There are 4 nested groupings, the coarsest first. Each group lies inside one group of the grouping before and may be the whole of it. The rows also spread widely along 15 directions, which tell nothing about the answers.
In the rows, zero is written as 128.
Known rows, each followed by its group in each grouping:
[135 129 138 104 173 146 168  92 140 110 133 166 125 124 143 174 153 117
 175  80 110 116  86]
J918 J122 vifi J507
[121  97 128  94 131 170 186 129 133 145 120 155 172 136 108 109 127 137
 157 173 171 121 146]
J918 J220 Sovi J815
[149  96  87 108 155 207 126 169 158  86 101 137 111 139 153  91 138 112
 145 175 121 109 145]
J918 J220 kani J191
[119 183 101 155 129 122 116 176 177 142 137 103 147 110 107 121 105 102
 167 127 109 165  92]
J37 J900 Dunon J117
[162 116 134 131 106 123  99 108 128 184 129 117 131 139 139  80 143 124
 141 136 118 170  66]
J221 J998 koru J704
[141 136 164  87 127 136 104 118 175 103 130 122  97 121 150 125 141 128
 114 118 145 128 126]
J221 J998 gegi J548
[178 134 152 154  82 111 128 132 146 171 128 129 157 127 137 119 118 102
 134 124 103 148  95]
J918 J701 vefo J67
[138  99 134  99 117 142 103 100 153 125 148 114  82 125 176 127 131 202
  83 109 140 159 134]
J918 J122 vifi J39
[104 128 153  85 149 126 108 110 137  95 131 124 121 149  95 142 145 142
 128 120 168  99 129]
J37 J525 lemaz J289
[119  75 100  34 163 189 122 119 114 112 140 139 107 145 167 146 169 152
 153  92 147  72 136]
J918 J220 kani J946
[172 136 154 163  76 149 157 146 148 143 117 112 196 132  81 145 135  85
 132 120 135 137 149]
J918 J172 kop J780
[120 131 117 118 121 181 116 149 160 124 141 111  94 101 174  93 113 134
 112 134 132  97 164]
J221 J849 zupi J492
[152 148 205 131  77  98  88  70 148 157 155 110 154 125 103 204 143 141
 126  85 115  91 128]
J918 J172 vusu J426
[135 102 130 146 178 191 120 132 171  63 140 115 105 138 114 125 133 140
  77 123 142 144 145]
J918 J701 zaguk J69
[117 131 113 172 127 181 145  98 118 122 127 100 121 115 117 133 132 160
 127  99 123 139 144]
J221 J849 ginam J123
[134 126 104 166 116 160 143 144  85 136 118  99 128 118 103 141 180 119
 140 113 122 128 163]
J37 J900 gam J497
[129 133 127  99 132 126 127 135 131 111 126 130 101 128 127 109 133  98
 131 119 162  92 156]
J221 J849 Luv J140
[117 113 196  93 162 144 106  99 161 142 181 131 131 137 109 147 151 112
 109 116 149  82 117]
J221 J526 bil J305
[100 162 137 120 151 107 139 107 166 130 142 129 103 103 110 114 116 148
 146 130 174 189 119]
J37 J583 gida J646
[104 113 151  95 110 124 175 131 123 204 161 153 150 103 117  71 124 132
 144 184 202 122 161]
J918 J220 Sovi J508
[127 126 117 130 145 147 125 140 137 110 123 122 132 138 115 130 131 124
 129 123 127 117 121]
J37 J900 gam J278
[128 133  94 109  99 129 157 203  88 117 105 117 153 144 139 152 134 101
 142  99 123  57 165]
J221 J998 gegi J391
[140 109 110 158 140 169 127 144 114 115 120 110 118 145 122 120 146 122
 109 125 114 128 130]
J221 J526 Senes J34
[152 109 129 160  84 152 140 127  78 123  76 111 149 160  92 113 157 113
 129 158 125 101 149]
J221 J526 Senes J76
[105 144 131 133 108 111 115 143 111 166 150 112 120 104 121  93 130 125
 139 134 141 102 134]
J918 J220 tal J261
[107 120 123 110 127 134 125 140 124 122 117 114 141 147 125 120 142 143
 135 120 123 125  90]
J37 J583 gida J646
[118 148 118 149 130 156 177 133 122  84  85 144 135 120 157 108 101 118
 139 110 100 101  93]
J918 J220 Sovi J815
[120 142  99 129 101 204 130 141 132  82 115  69 138 124 106 124 132 127
 120  73 165 112 183]
J918 J220 Sovi J508
[167 118 130 163  99 178 138 100 106 114 105  83 162 146  81 135 170 112
 120  65 143 168 121]
J918 J220 kani J946
[129 152 171 109 156 112 168 185 167 104 123 146 136 121 111 144 160  59
 138 149 146 110 131]
J221 J526 Senes J34
[175 136 124 205  99  62 113 132  86 211 153 120 124 114 137 135 137 125
 118  98  73 169  84]
J918 J220 tal J261
[164 133 122 171 112 132 145  93 107 168 113 128 147 132 108 123 136 130
 163 122 112 181  86]
J221 J998 gegi J391
[ 97 126  85  98 149 100 135 113  91 110 124 144 100 149 149 142  87 185
 135  92 144 100 123]
J221 J998 gegi J548
[118 121 148  81 153 139 122 181 205 155 178 131 126 123 162  83 103 116
  97 152 159 149 109]
J221 J526 bil J305
[118 138 138 135 131 112 158 135 124 115 114 138 134 129 141 147 118 145
 119 116 113 122 103]
J37 J900 gam J497
[124 133 126  93 107 170 138 166 174 125 130 118 120  95 176 133 143 149
 144 142 122 126 148]
J918 J172 kop J780
[139 162 114 167 121 120 115 135 135  81 105 103 120 134  73 148 138 104
 148 118 130 124 152]
J918 J122 vifi J39
[142 139 126 110 134 124 119 111 113 155 145 146 127 126 138 171 139 104
 177  87 104  68 123]
J221 J998 gegi J548
[108 109  76 122 131 152 188 164 115 123 122 109 151 137 129 118 126 179
 122  99 166 200 116]
J918 J172 kop J780
[109 136 126 146 190 103 122 129 144  89 148 149 110 140 122 194 101 163
 111 112 103  99 121]
J37 J525 lemaz J289
[ 98 104  78 169 103 128 123 165 109 113 106 102 167 171 105 115  62 210
  98 172 112 115 123]
J918 J220 kani J946
[126 128  99 140 139 123 146 138 117 157 136 135 119 119 130 109 119 138
 137 132 139 156 125]
J37 J900 gam J278
[160  91 130 105 137 119 122  86 131 113 128 139 145 180 120 180 125 166
 116  81 125 135  92]
J918 J122 vifi J39

New rows. What belongs after each?
[172 122 130 161  99 171 138 110 155 139 121  98 208 161  86 150 116 133
 133  84 118 192  74]
J918 J701 zaguk J69
[113 117 147 112 177 114 152 134 138 145 162 165 106 116 163 120 122 129
 114 131 133 105 112]
J221 J998 koru J704
[129 169 134 116  95  55 136 134 126 153 117 139 123 126 131 104  92 108
 148 115 150 126 111]
J221 J849 ginam J123
[119 127 131  77 120 127 110 175 154 113 150 123  88 108 148 120 127 123
 103 142 179  74 218]
J918 J220 kani J946
[156 170 169 174 119  96  80  83 171 156 155 123 118 109  94 172 113 122
 147 143 104 115 141]
J221 J998 koru J704
[127 157 114 146 113 178 145 131 113 108 103  93 133 121 116  83 142  91
 145  77 146 142 110]
J221 J998 gegi J391
[109 119 125 149 197  86 149 126 101 110 139 168  55 112 145 148 146 158
 114 151 118 116 139]
J221 J998 gegi J548
[179 137 137 150  85 114 120 103 114 143  97 122 157 158  75 100 125  67
 150 121 143 125 116]
J221 J849 Luv J140
[125 131 136  97 133 125 112 129 171 194 198 131 138 105 133 164 119 152
 155 122 142 130 140]
J918 J701 zaguk J69
[106 133 147 136 103 190 156  78 109 101 102 126 125 114 128  89 117 141
 136 123 146  86 143]
J918 J701 zaguk J69
[134 123 110  74  83 115 112 166 108 174 139 126  96 114 201  68 141 105
 136 103 135  95 122]
J918 J122 vifi J39
[ 92 143  94 137 139 207 158 150 145 109 132 120 128 102 140  79  99 124
 150 128 144 110 144]
J918 J701 zaguk J69
[117 165 147 130 136  70 122 138 162 150 161 134 123 105 131 178 116 149
 150 122 112 136 103]
J918 J701 zaguk J69
[165 142 111  84 108 104 139 161 132 144 106 161  81 103 178 134 150  89
 181 154 125  92 182]
J221 J849 ginam J123
[145 148 131 148 106  55 149 143 111 171 144 124 140 123 117 168 150 126
 144  87 120 168 100]
J918 J122 vifi J507
[ 95 156  95 142 199 107 153 164 157  65 111 135 123 133  98 185 126 153
 161 140 109 149  97]
J37 J900 gam J278
[129 148 137 117  93  91  92 164 161 131 108  95  97 108 125  86 160 144
 139 199 143 174 122]
J918 J220 Sovi J508
[144 110  73 138 142 146 111 136 137 163 150 137 136 138 116 128  90 158
 158 159 121 132 142]
J918 J220 tal J261
[150 131 142 126 125 129 120 142 146 111 129 126 112 128 118 137 133 118
 103 130 153 124 175]
J37 J525 lemaz J289
[117 113 103 135 126 144 201 136 104 159 120 150 161 124 134  98 105 151
 145 143 147 151 114]
J918 J220 Sovi J508
[111 113 119 103 111 162 126 179 134 146 157  99 128 128 175  64 105 136
  72  94 155 120 126]
J221 J998 gegi J391
[131 128 117 122 130 143 103 105 156 131 118 134 111 123 112 118 135 158
 182 190 126 140 123]
J918 J172 kop J780
[116  96  65 135 139 160 144 203  85  97 116  93 132 153 148 103 150 133
  90  77 124 132 108]
J918 J220 kani J946
[143 130 128 105 127 118 130 152 128 111 104 131 121 140 136  86 149  83
 148 115 136 129  81]
J918 J701 vefo J67
[164  89 164  76 146 144 161  90 127 129 133 161 136 141 136 162 161 130
 125  94 151 123 122]
J918 J220 tal J261
[105 103 107 123 139  58 158 136  63 165 149 155 113 134 171 182 125 206
 120  99  99 111 102]
J918 J701 zaguk J69
[ 95 126  89 114 109  82 172 179  64 106  93 139 104 129 159 141 123 173
 133 138 128  84 160]
J918 J701 zaguk J69
[119 139 144 136 152 101 177 137 165 146 146 151 118  93 134 149 137 170
 140 164 146 198 125]
J918 J172 vusu J426
[142 143 167 133 117 124 143 212 188 121 134 114 130 108 159 145 149 106
  86 156 108 136 140]
J221 J526 Senes J76
[144 133 155 107 103 117  99 118 145 184 154 123  98 100 163  88 144 122
 120 127 138 144 114]
J37 J900 gam J278
[115 115 113 137 131 167 188 128 122 123 128 131 167 140 112 111 108 138
 125 102 158 141 123]
J918 J122 vifi J39
[146 114 135 122 114 147 128 124 124 154 143 146 122 124 123 116 115 106
 120 146 156  77 197]
J37 J900 gam J497
[114 145 155 141 130 164  91 117 202 128 182  98 122 106 108 111  95 144
  91 120 162 138 151]
J918 J172 kop J780
[112 152  77 147 118  68 141 155  88 139 119 123 128 133 108 164 112 157
 177 120 120 125 128]
J918 J701 vefo J67
[ 83 105  64  71 132 137 148 132 140 136 142 148 136 149 150 117  38 231
 143 149 178 126 147]
J918 J172 kop J780
[110 127 122 138 126 163 125 109 115 127 124 112 137 143  99 122 120 138
 145 136 132  96 131]
J221 J526 bil J305
[ 73 157  77 155 156 133 153 163 136 115 145 121 133 116 122 124  86 156
 153 119 124 124 114]
J918 J122 vifi J39
[130 129  79 156 119 149 158 152 111 134 108 125 178 149 101 141 100 137
 169 134 115 121 123]
J918 J220 kani J191
[131 146 175 156 165 103 153 166 148 125 136 127  84  77 124  92 209  86
 117 160 134 185 102]
J918 J220 tal J261
[140 107  73 117 131 119 104 122  99 151 132 124  84 133 138 114 141 163
 161 132 138 151 135]
J918 J701 vefo J67
[138 126 108 124  96  89 130 141  90 222 163 118 121 126 146  89 123 126
 122  97 162 166 118]
J221 J526 Senes J76
[104 134 134 134 146 145 115 129 141 121 148  97 157 144 104 149 136 145
 126  85 117 128  76]
J221 J998 gegi J548
[132 118 129  94 126 179 117 151 139  88  87 123 142 164 132  96 140  89
 146 144 116  75  96]
J221 J526 Senes J34
[163 143 110 134 135 150  89 169 191 105 124 127  85 110 140 144 124 121
 146 194 108 114 194]
J221 J998 gegi J391
[114 155 123 155 124  89 138 135  94 169 139 119 125 111 109 143 148 123
 164 125 121 114 125]
J221 J998 koru J704
[131 122 171 139 103 106 190 153 110 174 140 141 174 115 157 126 140 115
 103  96 115 132  78]
J918 J220 kani J946
[108 101  97 119 135 131 166 119  81 153 128 147 103 127 168 107 121 174
 128 122 133 119 129]
J221 J849 ginam J123
[142 108 121 100 158 123 147 109 128  74  90 153  96 152 136 157 133 164
 129 146 139 124 142]
J221 J998 koru J704
[145  98 136 139 158 233 173  58 160 118 129 169 150 126 124 119  97 144
 152 148 134 125 134]
J918 J701 zaguk J69
[ 99 154  78 174 149 135 104 138 144  89 113 114 101 140 119 103  55 162
 131 160 108 123 120]
J221 J526 bil J305
[123 135 137 144 141 143 139 130 142 127 141 126 135 116 117 129 123 132
 131 126 124 121 121]
J918 J220 tal J261
[115 120 141 182  94 153 133 161 134 145 143  86 177 139 103  73 114 124
  76 123 128 140  98]
J918 J122 vifi J39
[113 142 115 139 158  96 129 117 131 104 114 139 116 138  88 168 124 162
 158 158 129 135 127]
J37 J900 gam J497
[123 123 150  81  88  99 154 155 116 151 128 129 153 133 148 149 129 141
 111 107 148  94 140]
J37 J900 gam J278
[131 150 128 108 116 114 152 109 146 125 117 109 118 116 105 152 139 161
 150 116 182 189 150]
J221 J849 zupi J492
